The rows come from 4 hidden closed curves, with some noise, and rows from the same curve form a group. Each curve winds through 6 dimensions. The rows are also pushed far along 4 directions, which tell nothing about the answers.
Some rows, each with its group after it:
[ 34.8 -33.2 -13.3  34.4  -6.7  10.3  49.1 -53.6  -2.6   5.1  -4.0  -3.0
  31.7  19.7   9.5  -5.4   5.7  25.9 -38.6  18.8]	Z_298
[-14.6 -28.5   9.4 -34.7   5.6  28.8  -3.2   4.3  -2.4 -12.1  -1.7  12.0
 -28.6   2.2   8.2 -18.4 -33.8  -3.6 -11.5 -18.0]	Z_298
[  3.3  25.9  -3.2   7.2 -22.4 -19.6  25.0  34.7  10.0  31.4   7.9  -7.5
  -9.0 -14.3  -7.0   3.5  24.3  22.6  26.9  29.1]	Z_431
[  7.9 -26.4  -0.8  16.0  -3.7  22.2  59.4 -26.2 -22.6  22.6   0.3  -2.0
   9.4  25.8  11.7  11.8 -34.4  17.7 -33.4  21.4]	Z_298
[ -4.0  13.8   7.9  11.6   8.8 -13.5   2.5   0.0 -16.2  -4.5  -3.2 -10.5
   1.9   7.8  -7.2  -7.4  -4.8  -6.5  -6.8  10.6]	Z_15
[  1.7 -27.4   0.7 -26.5  32.5   1.8 -39.5 -34.2  10.5 -41.2 -11.4   4.4
 -10.8  -1.0   4.3 -28.3   7.6 -22.3 -32.1 -43.5]	Z_568
[ 18.2 -41.3   5.6  -2.0  29.3  12.3  -3.9 -47.1 -22.1  46.4 -10.4  22.3
   5.6  -1.3   8.0  33.0 -15.4 -13.8 -27.6 -18.4]	Z_298
[ 23.7  15.5 -25.3  14.4  -8.9  -1.6  18.0  -1.7   2.4  41.4  -1.4  10.3
   3.0  -0.5 -16.4  18.5   7.3  19.9   2.5  13.1]	Z_431
[-13.4   6.7  16.2   6.1 -18.0  13.3  31.3  13.3 -11.7  10.4   5.8  -7.3
   0.8   5.4  11.2  19.4 -27.3  13.5   6.4  20.4]	Z_568
[ -0.5  -6.7  12.7  -1.4  29.0 -13.3 -41.4 -11.4  -4.9 -32.9  -1.5  -7.3
   4.1   0.6  -0.1 -20.5  38.5 -21.5  -9.6  -6.8]	Z_15
[-26.3   0.8  21.3 -32.2   8.5  22.9  -9.7  24.8 -17.9  17.6  -0.6  13.7
 -23.6  -6.8  11.9  25.6 -39.0 -12.4  20.5 -12.7]	Z_431
[-11.1  17.4  10.4 -10.9 -29.9   5.8  26.5  23.6  -1.5   9.9  -6.2  -0.8
  -5.2  14.2   3.6  -3.3 -41.6  17.4   4.5  16.2]	Z_298
[ 29.5  -9.6 -29.8  39.6 -32.7 -11.0  30.1 -30.5  28.4  30.8   3.4  -0.3
  32.4  -1.8  -8.8  20.1  11.1  28.9 -11.4   7.3]	Z_15
[  6.2 -12.9   4.6  14.9 -10.2   2.1 -30.9  -6.3   9.8  -3.9  12.7   0.5
  11.2 -13.0   4.0   7.7  42.4   2.6  -2.7   8.8]	Z_568
[ 24.2 -18.6 -15.0   6.3  18.7   3.9  10.1 -44.5  -2.9   9.0 -13.5   3.6
  15.9  22.0  -1.6   0.2   4.9   8.7 -42.6  -4.2]	Z_568
[ 24.1 -10.3 -16.2  -8.4  15.5  29.1   2.7 -24.9  -3.4  22.9 -12.2  27.0
   3.6  10.1  -7.8  18.1 -12.2  11.5  -7.6 -13.2]	Z_568
[ 27.0 -24.6   0.1  11.4  32.4  33.3  24.6 -49.0 -26.4  22.1 -10.0  16.0
  22.0  16.1   6.3  40.7 -12.0   2.4 -16.3  -6.0]	Z_568
[ -1.2  -2.3   0.4  23.4 -22.1 -22.9 -28.3  16.0  16.9  28.7   5.5  11.3
  27.7 -29.9   9.5  16.8  28.6   2.0  53.4   4.2]	Z_15
[  1.3  23.4 -15.1  44.3 -53.1 -33.2  23.6  16.8  28.5  15.4  17.8 -22.7
  23.5 -10.8 -10.3  13.9  15.5  18.6  13.1  24.8]	Z_15
[-34.8  29.7  23.1  -9.8 -17.3  -8.9  -6.8  40.4 -15.5 -18.4  10.1 -14.2
 -19.6  -8.0   3.1  -3.7 -31.0 -21.2  18.2   8.7]	Z_568
[  0.3   4.0  13.4 -24.2  22.5   7.9 -20.6  13.5  -5.8  -5.0  -9.3  15.8
   7.3  -2.5  17.6   3.8  21.8 -10.6  39.8  -5.2]	Z_568
[ 14.3 -14.8  -3.5  46.3 -17.7 -21.5  15.8  -9.5   0.6  31.6  19.2  -6.3
  17.3 -30.1   2.8  19.8  34.6   2.8  13.4  20.1]	Z_298
[-26.2  18.1  21.2  -1.4 -15.2 -13.2  16.8  32.7 -21.8  35.5   6.8  -5.6
 -16.2  -7.5   0.6  23.9 -45.8 -13.2  13.3  11.1]	Z_298
[  2.9 -18.1  -5.1  -6.1  27.5  -0.3 -23.2 -24.7  -5.9  31.8 -10.2  14.4
  20.1   1.3  20.9  36.1  15.1  -8.5  -5.9 -17.6]	Z_431
[ 10.3  10.4  -6.1  14.1 -28.8  -8.4  -5.4   2.5  25.7 -23.8   2.8 -11.1
   8.9   5.4 -12.0 -27.1  25.6  22.1  -8.9  16.2]	Z_298
[  7.9   2.1 -18.9  -5.7  -6.2  29.3  20.9 -20.2   1.4 -26.0 -13.8   2.7
 -14.0  37.8 -29.9 -28.6 -59.9  19.4 -51.3  -9.4]	Z_15
[  4.7  24.2  -8.8  44.6 -42.6 -36.2  32.4  15.5  20.3  26.9  14.0 -19.8
  19.2 -23.9  -1.5  14.1  24.6  25.6  29.6  28.7]	Z_568
[-13.3  33.9  -1.6   6.6 -17.4 -14.8  32.0  22.1  -5.8   4.1  -0.3 -19.6
  -1.7  19.4 -10.1  -3.0 -25.7   9.6  -7.9  23.8]	Z_568
[ 13.1   2.2  -0.3  19.9  15.1 -19.6 -26.9 -14.8  -0.5 -22.7  -1.5  -7.5
  13.1  -1.7  -9.2 -20.7  41.0  -8.2  -4.1   4.9]	Z_15
[-42.1   8.5  28.9 -48.5  10.4  18.8 -20.7  42.9 -19.9  11.1  -0.9  11.4
 -34.1  -9.6  18.6  22.3 -47.0 -22.9  28.6 -18.4]	Z_431
[-16.0  -1.1  14.6 -41.3  22.5  -6.4 -20.6   9.0  -4.6 -17.3  -8.4   3.2
 -22.6  -9.8  18.7 -18.4  -2.3 -24.3   7.3 -23.2]	Z_431
[-15.9  -2.1  20.6 -37.6  11.3   3.2   6.6  20.5 -12.7  21.3  -8.3  12.2
 -23.9  -9.5  17.5   2.6 -28.2  -7.8  22.6 -10.5]	Z_431
[ -6.6  21.5   5.1   7.2 -20.1  -6.0  23.6   0.7  -9.1  -6.3  -3.4 -16.1
  -8.9  22.3 -19.7  -9.9 -48.8   3.9 -33.9  11.3]	Z_298
[-21.9   4.9   2.2 -15.0   9.0  -2.5 -26.5   7.8   5.1 -17.2  -1.3  -9.1
   1.6  10.1  10.8   3.0   5.0  -6.8  -9.8  -9.9]	Z_431
[-21.0 -25.5  29.0 -61.3  28.3  30.2 -14.2   8.9 -10.6  -9.8 -15.6  18.0
 -37.0   7.7  16.7 -17.4 -36.4  -8.7  -6.2 -28.4]	Z_431
[ 23.8 -27.8 -17.0  24.6   1.8  15.8 -44.1 -43.0  19.8 -57.4  -2.9   6.7
  19.1   6.4 -18.1 -41.8  27.4   6.8 -24.0 -13.9]	Z_15
[-11.3   6.4  22.1   3.2   3.5 -27.0 -11.4  17.7 -21.5  48.3   2.0  12.7
   9.9 -36.2  21.6  38.1  -3.9 -29.2  57.3  -2.5]	Z_15
[-58.7  31.2  21.4 -15.6 -26.5   9.5  -9.4  62.4   0.8 -46.5   6.2 -26.2
 -26.3  25.7 -13.9 -30.0 -51.9   8.0  -1.6  15.9]	Z_15
[-17.5   4.3  24.6 -24.6  30.5  24.3  10.7  10.6 -34.8  19.2  -7.0  10.4
  -5.9  11.7  13.8  38.2 -40.5 -17.6  16.5  -7.1]	Z_568
[ 16.2 -19.8 -10.3  13.0   4.6  19.3  -9.0 -30.6  -9.8  14.7 -12.9  25.1
  15.1   7.9  -8.7   3.3 -30.4   5.4  -5.9  -9.8]	Z_15
[-12.4  23.3  -3.6  21.7 -19.0  -9.4 -24.2  21.1  22.8 -51.9  27.0 -33.7
  -1.7  -6.8 -12.3  -9.8  55.1   4.3  -7.0  18.0]	Z_431
[  8.5  13.5   0.9  45.4 -21.6 -26.3  -2.1  12.5   1.9  17.8   9.6  -9.9
  28.4  -4.6 -13.0   5.3  32.9   8.7  21.4  34.9]	Z_431
[ 29.8   2.3  -6.8  27.4  -3.3 -32.9 -30.7 -28.6  14.9  -7.2  -2.6  -2.5
  27.5  -8.6  -9.7 -12.5  54.9  -5.9  -9.1   4.4]	Z_298
[  8.0 -19.4   0.9 -22.8  12.6  15.2 -16.3 -18.8   3.2   5.0 -13.5  14.3
  -2.7  18.6   0.5  -6.0  -5.8   5.7 -29.5 -12.5]	Z_298
[  6.3  26.4   3.9  23.6 -29.0 -15.4  22.9  14.3 -21.2  33.9   4.4   6.7
  11.3 -16.0  -1.3  18.2 -24.4  -8.5  36.2  23.6]	Z_298
[-14.2  14.9  13.8  12.3 -15.4 -14.1  11.0  15.7 -12.7   7.8   1.9  -3.8
   2.2 -12.0   4.0   7.3 -29.4  -9.8  26.1   7.1]	Z_15
[ 15.6  -8.7   0.7  16.6   0.5   2.7  -8.6  -6.2  -7.4  48.1   5.5  21.1
  13.9 -28.0   8.0  45.1  19.8  -1.5  34.9   3.2]	Z_431
[ 31.2 -38.3 -12.9   5.3  20.4   4.2 -16.6 -51.2  23.4 -10.2  -9.1  10.6
  18.0 -10.1   8.7  -4.9  44.6   9.4 -15.4 -26.1]	Z_568

New rows, each followed by its group:
[ 24.6 -43.0   5.6   7.4  19.8   7.6 -37.6 -35.8  -7.0  49.1   0.9  28.7
  23.7 -22.4  24.6  45.2  46.6  -8.0   4.2  -6.9]	Z_568
[-11.9 -14.9  14.7 -43.5  30.9  30.2  -4.7  -7.9  -6.4 -22.4 -18.7   5.4
 -28.5  27.0   1.6 -23.9 -32.4   6.8 -34.5 -19.5]	Z_15
[-48.0  50.4   4.1   4.8 -36.9  -5.6  17.0  51.6   6.4 -50.3  17.8 -46.5
 -17.6  20.3 -10.4 -10.6 -31.7   8.1 -14.6  22.4]	Z_431
[ 20.0 -31.8  -6.3  16.2  -8.3  33.8  54.0 -50.7   5.7  -6.5  -9.8  -1.4
   7.8  20.9   0.6  -3.4 -42.7  39.5 -45.5  -2.1]	Z_15
[-18.9 -16.2  15.8 -41.5  17.0  19.7 -20.9   0.4  -1.2  -1.1  -1.1   6.6
 -21.2   1.7  10.2  22.3 -26.3 -24.0 -18.7 -33.4]	Z_15
[  7.2  -7.1   2.8  -1.4  23.3  -5.3 -35.1   2.2  -9.0  50.1   9.6  17.4
   4.9 -27.9  13.2  54.7  50.6 -17.3  26.8  -3.1]	Z_431
[ 45.2  -8.1 -16.3  42.0  -7.6  -8.0   9.1 -44.2 -10.5  23.2  -0.6  16.7
  33.3 -11.3  -3.9  11.4  18.7  -2.7   2.4  11.2]	Z_298
[-31.4  11.7  13.2  -9.5  -4.1  -5.4  -9.7  43.5 -13.0   4.3  15.3 -14.7
 -18.7   4.7  -2.7   2.2  -2.7 -17.4   0.7  17.0]	Z_298
[ -5.6 -28.7   2.9   7.7  -4.9  21.1  51.1 -17.2 -17.5  17.9   5.1  -5.2
 -13.6   9.4   3.2   7.4 -51.2   9.1 -33.9   5.1]	Z_298
[ 48.3 -26.5 -35.7  41.0 -20.1  -4.1  22.8 -53.7  32.4  28.2  -1.8  10.0
  37.9  -2.7  -6.9  13.2  26.8  33.6 -20.8  -0.2]	Z_15
[-40.1  17.2  23.3 -42.5  -3.7  12.3 -42.7  51.8  -3.2 -17.9   5.6   0.3
 -32.5  -1.2   3.3  -3.2 -17.3 -17.8  13.3  -5.8]	Z_568
[  0.4  41.0  -6.1  25.8 -39.7 -35.3 -21.5  31.5  15.3 -32.8  14.1 -17.3
   6.5 -16.1 -14.1 -36.1  37.9  -2.7  24.1  27.9]	Z_568
[-31.2  19.9  23.7 -31.1   8.9   7.9   2.7  36.4 -10.6 -20.1  -6.4 -11.8
 -32.3  16.3  -2.4 -21.8 -27.3   6.6  -0.6   6.4]	Z_15
[ 27.0 -32.5 -31.1   9.8  14.4  14.7  23.1 -29.2 -15.6  45.2  -2.1  20.6
  -0.8   9.2  -9.3   6.8  -8.6   4.4 -27.0   0.7]	Z_298
[  6.1 -15.2  -6.8 -38.3  30.6  23.5 -45.5  -6.1   7.6 -17.5  -7.0  16.3
 -22.2   7.7  -7.3 -14.0  23.9  -6.1 -23.3 -23.4]	Z_431
[-13.6  -5.2  23.3 -17.9  22.1   9.8 -22.8   1.8 -20.7  -5.2  -0.8   6.9
  -5.7  -7.6  15.2  17.1  -6.8 -27.6  12.0 -13.1]	Z_568
[ 49.1 -10.9 -24.8  46.3  -4.9  -7.4  24.0 -44.9  17.9  14.2  -2.8   1.4
  29.0  -2.4 -12.4  -3.5  48.1  38.5 -10.7  17.0]	Z_15
[-10.0 -20.3  12.0 -50.4  30.2  23.4 -20.9  -5.1   1.4 -11.6 -18.0  14.6
 -23.8  12.6   8.9 -16.1 -18.7  -1.6 -16.9 -30.0]	Z_15
[  2.1   4.7   9.4  22.4   7.9 -38.0 -23.7   3.8  -5.3  24.9   8.4  -6.7
  23.3 -21.8   8.2  24.2  49.3 -19.7  25.3  10.2]	Z_15
[ 21.7 -35.9  -1.1  -6.4  20.0  32.1 -15.4 -35.1 -11.5 -23.2  -3.7  17.0
  13.0  17.5  11.1 -13.5  14.6 -10.3 -26.3  -4.2]	Z_298
[ 23.6 -28.9   2.1   0.4  -2.5  25.2 -15.4 -35.4  14.9 -49.3  -3.6   5.5
  19.7  12.9  11.5 -29.4  29.1  11.4 -21.8  -1.5]	Z_298
[ 12.1   6.2 -25.9  -5.6   5.7  -5.5 -17.3 -14.4  17.5 -16.4  -7.3   3.0
   2.5   4.0  -6.4 -17.3  21.1   5.2 -14.9 -12.7]	Z_431
[ 20.2 -39.7  12.0 -21.4  24.6  28.2 -19.6 -34.3 -14.5  15.6 -14.3  34.1
  19.4   2.2  31.4  14.9   8.8 -11.0   3.4 -13.3]	Z_298
[  6.6  31.0 -16.2  33.8 -36.4 -36.5   6.4  28.4  23.7  23.5  10.2 -10.8
  20.0 -15.5  -5.8   3.2  45.6  25.0  37.5  31.0]	Z_431
[ 41.0 -19.4 -14.1  28.3  15.0   8.0  25.1 -49.9  -0.4  19.6 -11.4   7.9
  19.5  10.0  -8.0   3.1  23.9  33.1 -24.7  10.4]	Z_15
[-19.6  35.9   4.9  -8.2  -9.5 -34.6  -7.7  31.4   3.7 -30.2   4.1 -20.3
 -13.4 -13.5   2.7 -27.7   8.7 -18.3  19.1   3.0]	Z_431
[ 12.4  -1.3 -16.2  18.3  -7.6   9.5  30.6 -26.1  -3.2  20.8  -2.3   4.3
  11.3  -2.2   6.2  26.1 -19.9  14.3  -6.6  -0.8]	Z_431
[-19.7  -2.3  19.8 -25.1   7.8   9.1 -17.5   4.1 -21.6  -8.8  -3.8   5.9
 -17.5   2.9   9.2  -3.0 -37.7 -25.2  -9.0 -12.1]	Z_568
[ -4.4  17.8   9.5  18.9 -10.2   5.8  23.4   6.7 -14.3  -9.3   9.1 -12.6
   4.0   2.0  -2.8  13.2 -16.7  -0.1   7.1  15.8]	Z_568
[ 14.3 -22.8   5.9  -9.1  44.4  29.4 -24.7 -31.7  -5.4 -34.2  -5.8   4.9
  12.7  18.5   4.1   5.5  33.1  -8.6 -16.2 -15.4]	Z_568
[ 26.5 -31.1  -7.4 -21.3  29.1   8.1  -5.3 -23.4  -1.8  65.1 -19.5  35.5
   5.3  -2.8  14.0  27.5  17.5  11.8   4.4 -13.6]	Z_431
[-23.3  23.5  14.1  -2.8 -21.3  13.5  21.7  38.7 -17.3  24.7   8.0   0.7
 -18.8  -4.8  -3.3  25.0 -48.1   4.8  26.1  14.2]	Z_431
[-14.3   1.9  19.9   1.3  -3.6 -10.4   2.7   8.3  -5.0   4.5  11.7 -12.1
  -3.4 -18.3  11.7  24.4   0.1 -19.3  10.1  -2.9]	Z_15
[ -7.5 -33.3  10.8 -30.9  22.3  15.7  -7.7 -21.9   1.2   7.2 -11.5   9.0
 -10.5   6.0  18.4   7.2 -17.9  -0.8 -27.6 -26.5]	Z_568
[ 10.7  15.4 -20.3  15.4 -22.5 -10.0 -17.1   5.2  22.8 -11.5   6.5  -0.7
   4.8  -7.0 -23.1 -11.3  17.2   5.4   4.3   0.2]	Z_15
[-23.7  32.0   2.8  -9.2 -32.4  -2.3  27.2  38.9  13.7 -20.9   1.1 -20.0
 -22.2  11.5 -12.3 -25.5 -35.6  23.3   1.7  13.0]	Z_15
[-13.6 -27.7  11.1 -44.5  45.0  38.3 -33.4 -13.9 -14.1  -5.7  -4.4  13.1
 -23.7  14.7  11.6  22.5  -9.3 -18.7 -36.0 -30.7]	Z_431
[  6.8  -0.5 -18.4 -20.9  13.2   6.3 -38.1 -10.7  24.2 -50.4  -5.2  -1.5
 -10.6  12.3 -11.9 -40.1  29.3   2.4 -29.6 -18.9]	Z_431
[  1.6   0.0  -5.4  14.3 -13.6   9.5 -12.3  -5.0  18.7 -42.2  11.8 -11.6
   0.4  -7.7  -4.5 -12.1  22.1   9.1  -6.2   1.0]	Z_431
[ -4.9  18.8  15.4   6.4 -31.6  -6.7  -1.9  29.7   2.4  -9.0   7.7  -2.5
  13.9 -11.5  14.6  -5.2  15.6   1.1  40.6  26.2]	Z_298
[ 19.7 -30.3 -21.8  34.1 -23.6  24.5  10.5 -45.3  30.7 -43.3  -2.3  -6.8
  23.0  23.6 -14.7 -32.2  -7.2  39.6 -45.1  -0.9]	Z_15
[ -3.7  -9.0   6.6   4.4  17.2  -1.8 -28.4 -13.5  -1.7 -41.0   0.9 -16.0
   6.6  20.9  -7.0 -22.8  21.9 -11.4 -35.3   1.4]	Z_431
[ 18.4  -2.3 -31.1  13.9  -2.5   8.9  36.1 -44.9   2.8   2.8 -12.0   0.1
  13.1  15.6   2.6   7.8 -28.4  18.3 -35.6 -10.1]	Z_431
[-43.0  29.5  19.7 -24.8 -11.2  13.3 -12.9  57.9 -19.8  15.5   0.2   8.7
 -27.2   4.4  -7.9  14.4 -64.7  -7.8  30.3   3.1]	Z_15
[ -5.2  -2.4   1.2 -25.8   9.3  -0.6  -5.0  14.0   0.4  39.7 -13.5  16.1
  -4.4   2.0  10.8  15.0  -4.2   6.5  13.3  -5.7]	Z_431
[ 37.2 -26.9  -6.3  32.0  -5.1   0.5   0.3 -27.3  14.3  16.9  -0.3  12.3
  25.2 -10.0  -5.4  -3.5  47.0  24.3   5.9  13.8]	Z_431
[-28.3  -8.9  22.5 -19.6 -10.0  34.5   7.1   7.9  -7.2 -32.8   3.2 -12.9
 -20.5  24.1   7.1  -8.5 -42.9   8.6 -36.1   3.7]	Z_568
[-12.9 -18.5   7.7 -37.3  26.1   3.2 -21.6 -18.4  -1.2 -25.6 -14.0   3.5
 -21.5   7.8   5.7 -23.4 -28.4 -20.8 -32.7 -38.2]	Z_568
[  1.6  -4.4   8.5 -14.9   7.7  11.9 -19.0 -11.3 -14.2 -31.6  -4.8   8.2
  -7.0   7.5  -1.5 -23.1 -19.9 -23.5 -14.4 -10.2]	Z_298
[ 10.8 -18.3  -7.0 -11.3  25.7  11.5  -1.8 -37.5   2.8 -18.2 -11.4   6.7
  -6.6   4.0  -4.5  -6.8 -18.1  -6.6 -26.8 -34.3]	Z_568
[  9.3  11.2 -16.5 -12.4  12.3 -22.2 -32.4   4.6   8.4  24.5  -6.8  17.1
   6.1 -17.7   5.6  10.1  33.8 -11.4  24.9 -12.9]	Z_431
